There are 10 hidden switches. A switch that is on adds its own fixed numbers to the row, and there is some noise. The rows also spread widely along 11 directions, which tell nothing about the answers.
In the rows, zero is written as 128.
Some rows, each with its switches (1 for on, 0 for off) after it:
[160 134 130 182 142 116 127 141 164 165 134 147  94 124 107 143 174 117
 125 142 125 131 148 155 105 166 113 133  87 112]
1 0 0 0 1 1 0 0 1 0
[ 79 148 191 156 148  99 130  91 145 102  65 114 124  54 114 166  67  88
  74 112  80  90 110 154 132 124 169 127 112 106]
0 0 0 1 0 0 0 1 0 1
[101 131 158 133 159 109 131  70 144 107  69 105 142 101 130 203 132 102
 157 111  93 143 115 114 103 145 129 136 160 136]
0 0 1 0 1 0 0 1 0 1
[201 129 127 133 139 110 124  75 139 117 127  43 118  62 135 140 128 128
 155 123 164 115 144 148 156 125 177 138 132 133]
0 1 0 1 1 0 0 1 0 0
[162 138 167 163 112 122 133 106 171 148 140 118  94  78 116 137 146 100
 104 144 127 104 155 167 125 139 128 137  86 118]
1 0 0 1 1 1 0 0 0 0
[153 137 175  92 135 140 135  74 189 127 161 138  91 108  96 182 160  92
 157 138 155 147  89 157 119 100 103 140 124 123]
0 0 1 1 1 1 1 1 1 0
[179 142 145 188 140 126 136 113 130 165 131 101 144  87  80 149 151 144
 130 105 135 139 118 134 115 180 141 107 124 161]
0 1 0 0 0 0 1 0 1 1
[142 135 118 171 175 107 113 108 181 132 127 131  80  99 109 182 147 122
 138 121 135 130 132 145 138 147 112 110 134 108]
1 0 1 1 1 0 1 0 1 1
[143 128 141 127 146 115 132 116 134 110 110 115 121 111 144 149 142 114
 150 136 140 142 130 127 133 126 145 150 131 122]
0 0 0 0 1 0 0 1 0 0
[ 89 146 149 139 183 128 113  34 152 122  65  70 162  77 100 206 124 107
 148  80  76 134 106 122 104 155 129 105 172 146]
0 0 0 1 0 1 1 0 0 1
[111 158 125 139 223 113  87 117 151  69  45 121 122 108 170 198 143  87
 157 139  75 148 178 124  93 154 174 160 104  74]
0 1 0 1 1 1 0 1 0 0
[115 135 126 156 170 128 108 118 146 122  97 126 111 112 126 158 131 112
 120 123 107 125 111 140 127 149 151 122 128  99]
0 1 0 1 0 0 0 0 1 0
[122 128 135 129 147 130 116 147 137 119 124 159  99 148 118 155 154 110
 156 138 115 157 115 119 114 141 133 143 131 102]
0 0 1 0 1 0 0 0 0 1
[174 160 156 177 183 118 142  98 146 112 115  88 158  81 116 168 154 141
 140 121 144 154 160 116 116 158 138 120 118 144]
1 0 0 1 0 0 1 0 1 0
[140 116  85 189 150  88 117 114 171 167 109  99  66  89  97 134 120 123
 107 115 117  84 107 167 158 151 136 119 131  84]
0 0 1 1 1 1 0 0 1 0
[142 134 154 139 146 116 130 116 162 123 141 157 106 117 111 175 147 116
 145 130 139 141 129 134 114 139 107 128 132 129]
1 0 1 0 1 0 1 0 1 0
[133 144  80 229 175 144  56 134 152 175 102 142  73  96  95 169 170 105
 126 119 101 155 139 127 140 221 143  95 164  96]
0 0 1 1 1 1 1 0 1 1
[150 164 135 142 178 148  83  98 152 107 127 127 133  95 100 192 149 115
 163 107 126 172 148 121 106 163 146 111 131 133]
0 0 0 1 1 1 1 0 1 0
[126 126 126 119 141 111 103 139 145 102 128 138  86 125 139 136 115 111
 138 129 117 107 146 132 125 126 144 133 126 102]
0 0 1 1 0 0 0 0 0 0
[152 126 192 143  72 124 115  81 145 149 135 117 117  75 128 154 135  92
 135 120 122 105 143 149  98 147 130 138 132 163]
0 0 0 0 1 1 0 0 1 0
[122 145 174 214 195  43 178 143 147 128  59 154 132 104 129 175 128 119
 138 126 137 117 122 103 121 157 108 161 132 108]
1 0 0 0 0 1 1 1 1 1
[161 130 108 116 154 123 141 111 179 140 185 155 110 148  89 176 164 157
 164 107 173 149 118 128 116 128  44  86 130 165]
1 0 1 0 0 0 0 0 1 0
[121 144  97 135 192  86 107 114 166 103 122 150 100 103 130 189 114 147
 153  92 153 127 142 134 134 123  90  82 137 138]
0 0 0 0 0 0 1 1 1 1
[126 134 104 172 179 110 140 121 166 131 118 138 107 105  93 169 130 142
 115 118 152 146  97 134 167 136 100 100 145 104]
1 0 1 0 1 0 0 0 1 0
[147 124  91 137 166 107 118 102 156 141 112  98  97 104 123 152 142 128
 139 119 127 114 122 161 141 139 139 121 128 113]
0 1 0 0 1 0 1 1 0 0
[188 149 125 170 164 129 132 145 134 139 135 109 122 113 105 127 168 134
 132 137 138 147 154 128 113 171 158 133  90 128]
0 0 0 1 0 0 1 1 0 0
[144 131 141 143 219  76 167 114 164 115  77 113 127 160 117 181 165 122
 174 137 103 136 107 131  78 147 138 177  94  89]
1 0 0 1 1 0 1 1 1 0

New rows, each followed by its switches (1 for on, 0 for off):
[125 149 147 154 168 102 100 132 157  99 105 157 105  99 125 178 112 109
 115 125 105 120 171 153  99 151 146 120  84 111]
1 0 0 0 1 0 0 1 1 0
[154 120 149 153 140  74 156  63 159 126 107  64 125  65 148 157 125 133
 140 120 146  89 147 143 138 115 111 129 156 145]
1 0 1 0 0 0 1 0 1 0
[204 151 136 167 121 166  95 113 147 139 179 106 101  66  85 148 161 128
 129 130 167 170 149 141 147 154 158  98 116 139]
0 0 1 1 1 0 0 0 1 1
[171 132 166 142 141  98 141 107 141 114  94  88 122  96 139 150 151  99
 157 158 127 135 141 138 109 125 170 185 114 101]
0 0 1 0 1 1 0 1 1 0
[141 121 139 143 133 129 126 134 118 136 113 115 119 126 140 121 148 117
 139 138 128 129 117 125 132 144 156 147 144 116]
0 1 0 0 0 0 0 0 0 0
[191 130 131 186 125 117 107 131 131 148 149 116 103 100  99 134 134 133
 141 116 159 123 144 114 140 181 151 114 157 139]
1 0 1 1 0 0 0 0 1 0
[ 82 129 179  84 125 142 113  81 133 103 105 133 149 125 119 175 112  97
 142 103  77 126 109 127  79 129 134 124 141 150]
0 0 0 0 0 0 0 0 0 0
[169 120  98 165 144 124 105 167 132 131 138 125  63 105 129 103 135 122
 120 160 169 137 110 149 195 122 184 144 144  62]
0 1 1 0 1 0 0 0 1 0
[160 136 145 176 154 131 139  89 141 143 114  90 135  98 107 166 167 129
 151 120 144 163 100 118 133 158 133 127 146 136]
0 0 0 1 1 0 0 0 1 1
[117 141 165 150 139 128 111 127 174 132 114 169  67  94 139 164 153  74
 107 160 118 129 125 180 126 120 131 145  90  82]
0 1 0 0 1 1 0 1 1 1
[133 146 195 147 168  95 141 109 121  97  67 116 164 118 120 181 115 102
 155 114  92 122 109 107  72 167 180 167 118 127]
0 1 0 1 0 0 0 1 1 0
[149 129  77 155 183 117  90 120 148 135 106  83  91 109 110 137 136 129
 122 125  90 113 169 175 114 153 174 107  91  96]
1 0 0 0 0 0 0 1 0 1
[176 124 102 213 154  71 144 149 139 180  93  94 104 109  88 116 137 134
 117 125 112  97 123 159 118 181 162 150  90  99]
0 0 0 0 1 1 0 1 1 0
[123 135 105 155 165 152 100 116 143 135 109 116 107 114 132 147 158 117
 121 129 114 141 123 136 141 157 140 111 140 106]
0 1 0 1 0 0 0 0 0 0
[102 129 127 135 189  95 135 122 135 100  67  97 130 125 129 142 111 120
 122 129  75 108 131 144 111 125 167 149 108  82]
1 0 0 0 0 0 0 0 0 0
[117 139 159 150 183  63 149 117 146  92  86 131 120  84 110 174  64 122
 123 105 138  96  99 140 148 109 153 130 129 100]
1 1 0 0 0 0 0 1 1 1
[173 135 154 133 154 102 125 113 160 130 135 126 112 123 106 165 144 108
 174 118 118 110 143 137  87 161 141 152 106 127]
1 1 0 1 1 1 1 0 0 0
[181 146 149 169 139 115 115 109 161 127 137 121 104  87 134 174 171 116
 165 133 150 151 167 119 113 156 116 138 122 135]
0 0 1 1 1 1 0 0 1 1
[143 121 125 149 156 124 108 135 140 154 123 146  91 162 127 145 177 107
 163 136 121 137 113 125  95 179 135 144 138 118]
0 0 0 1 0 0 1 1 1 0
[139 141 168 180 168 125 142 104 153 137  63  95 127 106 111 166 172  83
 124 162  84 153 108 140  99 162 170 181 107  78]
0 0 1 1 1 1 0 1 1 0
[134 128 143 156 121  94  56 117 145 121 121 155  69  79 127 176  76  93
 128  98  98  68 171 154 105 173 161 100 143 132]
1 1 1 0 0 0 0 1 1 1
[146 130 193 120 104 145  89 120 105 111  97 101 119 100 132 123 121  61
 142 153  74 119 139 148  96 147 244 190 118  90]
0 1 0 0 1 1 0 0 0 0
[174 157 143 100 228  66 191 135 148  48 107 105 157 115 141 171 130 158
 185 134 181 162 135 114 132  75 140 172  84 106]
0 1 0 0 1 0 1 1 0 0
[161 141 101 169 209 107 130 154 163 117 109 131  92 133 108 162 168 132
 140 156 127 168 140 146 122 141 144 140  86  70]
1 0 1 0 1 0 0 1 1 1
[153 145 127 180 147 106 103 164 140 151 138 196 100 135  77 174 139 124
 161  98 140 148 123 109 100 195 114 111 126 142]
0 0 0 0 1 1 0 1 1 1
[177 153 144 121 163 117 151  72 162 101 118  69 151  67 140 179 159 132
 153 132 155 149 165 136 123 107 112 132 113 148]
0 1 1 0 0 1 0 1 0 0
[ 91 146 183 118 166 110 150  74 165  91  91 127 141  75 120 193 102 108
 113 113 120 126  86 153 133  93 124 127 124 118]
0 1 0 0 1 0 1 0 1 0
[167 134 118 140 169 109 113 142 147 136 122 129  92 146 124 151 168 112
 175 133 121 131 141 130  95 160 145 151 105 107]
0 1 0 1 0 1 0 1 0 1
[166 106 133 115  79 172  75  49 152 164 152  75  85  95 138 151 178  88
 156 131 112 117 136 158 116 161 143 123 171 153]
0 1 1 1 1 0 0 0 0 0
[141 107 120 154 122  95 150 127 172 186 143 128  70 145  95 127 163 129
 119 131 101  87 100 180  94 141  96 131  91 117]
0 0 1 0 0 0 1 0 1 1
[118 149 217 153 134 110 145 135 116  98 100 154 151  95  89 166  98  97
 131 119 110 144 101  98 113 149 169 158 135 123]
0 0 1 0 1 0 1 0 0 1
[151 125 125 180 163 141 135  90 144 176  87  79 139 134  93 158 198 114
 157 127  98 160  88 125  98 191 142 150 142 115]
0 0 0 1 1 1 0 0 1 0
[100 138 203 133  70 177  96 141 136 141 154 199 101 116 137 136 155  72
  89 151  98 131 146 144  91 156 122 124 106 144]
0 0 0 0 0 0 0 0 0 0
[ 94 118  85  73 164 116 118  84 189 124 139 137  85 142 134 174 139 132
 140 106 119 107 122 173 111  95  58  87 113 138]
0 0 0 0 0 0 0 1 0 0
[ 95 139 147  96 177 114 117  82 164  95  88 125 121 120 139 188 129  96
 155 116 103 127 121 131 101 116 118 137 133 116]
0 0 0 1 0 1 0 1 0 0
[134 121 119 136 176  71 150 108 161 127  97 101 100 113  91 155 102 120
 151 106 115  90  79 140 141 127 146 154 139  84]
0 1 1 1 1 1 1 0 0 0
[162 133  90 200 167 109 137 123 117 151  98  70 142  83 111 118 138 152
 132 111 159 143 122 108 179 157 148 118 168 122]
0 0 0 0 0 1 0 0 0 0
[152 133 133 164 143 128 126 121 137 150 114  96 120 113 109 124 155 116
 130 132 114 128 127 133 119 158 152 142 119 113]
0 0 0 1 0 1 0 0 0 0
[162 140  73 138 190  95  90 120 191 111 126 119  54  98 155 180 161 120
 159 134 131 120 193 162 124 129 112 123  89  93]
0 1 1 1 1 1 0 1 0 1
[158 121 107 181 169  66 119 106 141 143  80  80 110 107 130 148 134 127
 172 106 118  99 129 123 121 171 157 155 156 109]
0 0 0 1 1 1 1 0 1 0
[137 134 138 178 125 143  93  96 147 163 112 119 106  91 115 164 168 102
 131 126 107 144 136 148 110 172 133 117 137 133]
0 0 0 0 1 1 0 0 1 1
[140 150  94 189 202 121 128 135 173 132 109 150 103 118 116 186 179 137
 126 132 141 173 132 122 134 168  93 108 114 109]
0 0 1 1 1 0 0 1 1 0
[112 119 134 144 175  91 132 102 165 114  86 115  96 121 137 177 138 111
 148 136 105 123 120 147 118 121 126 148 133  86]
1 0 1 0 1 0 0 0 1 1
[159 130 157 155 148 117 129  92 164 136 123 112  97 105 120 171 161 108
 143 140 131 130 133 143 109 146 124 134 126 123]
1 0 1 1 0 0 0 1 1 1
[164 146 124 181 129 137 118 139 146 152 154 143 113  92 122 139 168 138
 117 127 151 147 170 133 133 169 107 104 112 156]
0 0 0 0 1 0 1 0 0 0
[110 111 134 119 134 125 127 136 130 137 108 129 103 151  96 121 121 105
 126 132  86 116  80 152 114 133 172 154 115  86]
0 0 0 0 1 0 0 0 0 0
[132 106  76 105 187 132 114 104 160 151 123  99  69 171 123 138 186 118
 177 141 120 140  87 154 124 126 130 138 145  88]
0 0 0 1 0 0 1 1 0 1
[137 143 102 175 202 110 129 139 171 134 127 146  81 110  99 162 148 132
 118 129 147 141 125 135 158 145 108 103 126  96]
1 0 1 1 0 0 1 1 0 1
[135 157 140 207 139 131  86 109 155 152 100 145 110  58 110 181 130  94
  96 105  99 115 161 139 117 208 137 100 121 141]
0 1 0 1 1 1 0 1 0 0
[152 154 126 156 182 132 132  99 160 112 120 104 135  83 104 175 141 136
 124 116 145 155 112 142 146 135 137 109 109 120]
0 1 0 1 1 0 0 0 1 0
[125 129 130 116 171 125 136 114 153 123 113 123 109 130 129 158 159 117
 140 138 121 142 110 151 118 116 125 133 109 110]
0 1 0 0 0 0 0 1 0 1
[165 131 128 173 134 105 166 116 158 149 144 107 110  90 107 127 142 145
 110 121 169 119 111 139 162 132 104 120 113 135]
0 0 0 1 1 0 0 0 0 0
[151 129 163 149 148 136 151 109 132 132  97  72 135 117 118 134 176 112
 132 162  95 154 116 148  95 129 174 169  99  98]
0 0 1 0 0 0 0 0 1 1
[157 142 129 141 165 120 113  66 154 123 111  88 141  88  96 199 129 129
 152  85 119 127 124 129 101 165 130  99 143 161]
0 1 1 1 0 0 0 1 1 0
[179 147  87 209 222  59 152 123 165 118 109 104 115  81 103 179 122 171
 150  97 192 140 134 114 175 147 110 100 131 119]
1 0 0 1 1 0 0 1 1 1
[113 149 159 106 187 133 128  98 150  77  93 109 139 117 127 181 140 108
 153 132  99 164 125 129 102 113 158 148  99  98]
0 0 0 1 1 0 0 0 0 1
[130 131 129 227 128 112 112 170 137 190 113 175  65  93  93 114 133  97
  82 138 145 118  89 146 178 183 149 129 150  87]
0 0 0 0 1 1 1 1 1 0
[140 156 132 159 175 125 144 129 158 142 116 130 140 109  99 159 163 133
 116 123 107 136 142 144  96 156 110 120  79 130]
0 1 0 0 0 1 1 0 0 0
[138 149 178 131 194 113 151  81 149  83  71 102 161 110 153 208 164 108
 174 135 125 167 118 108  95 135 141 169 124 121]
0 1 0 1 1 0 0 1 1 0
[127 145 175 112 144 139 110  91 159 113 114 119 115  93 109 167 129  81
 134 127  88 118 123 160  98 133 167 148 102 107]
0 1 0 1 1 1 1 0 0 0
[185 148  98 137 166 139 106 105 157 123 168  92 113  96  85 152 141 159
 147 103 161 150 140 149 131 129 135  82 100 143]
0 0 0 1 0 0 0 0 1 1
[112 148 131 188 151 130  98 110 152 141 106 162 114  81 103 189 120 110
 102  91 113 124 123 125 133 198 117  84 141 146]
0 1 0 1 1 0 0 1 0 0
[125 143  85 160 154 142  58 131 154 133 139 163 100 117 145 172 159 130
 130 107 102 129 219 132  91 194  92  66 121 161]
1 0 0 0 0 0 0 0 0 0
[151 118 151 108 127 125 166 103 157 144 154 117 118 141  86 141 150 128
 150 121 142 129  70 139 119 118 112 140 114 134]
0 0 0 1 1 0 0 0 0 0
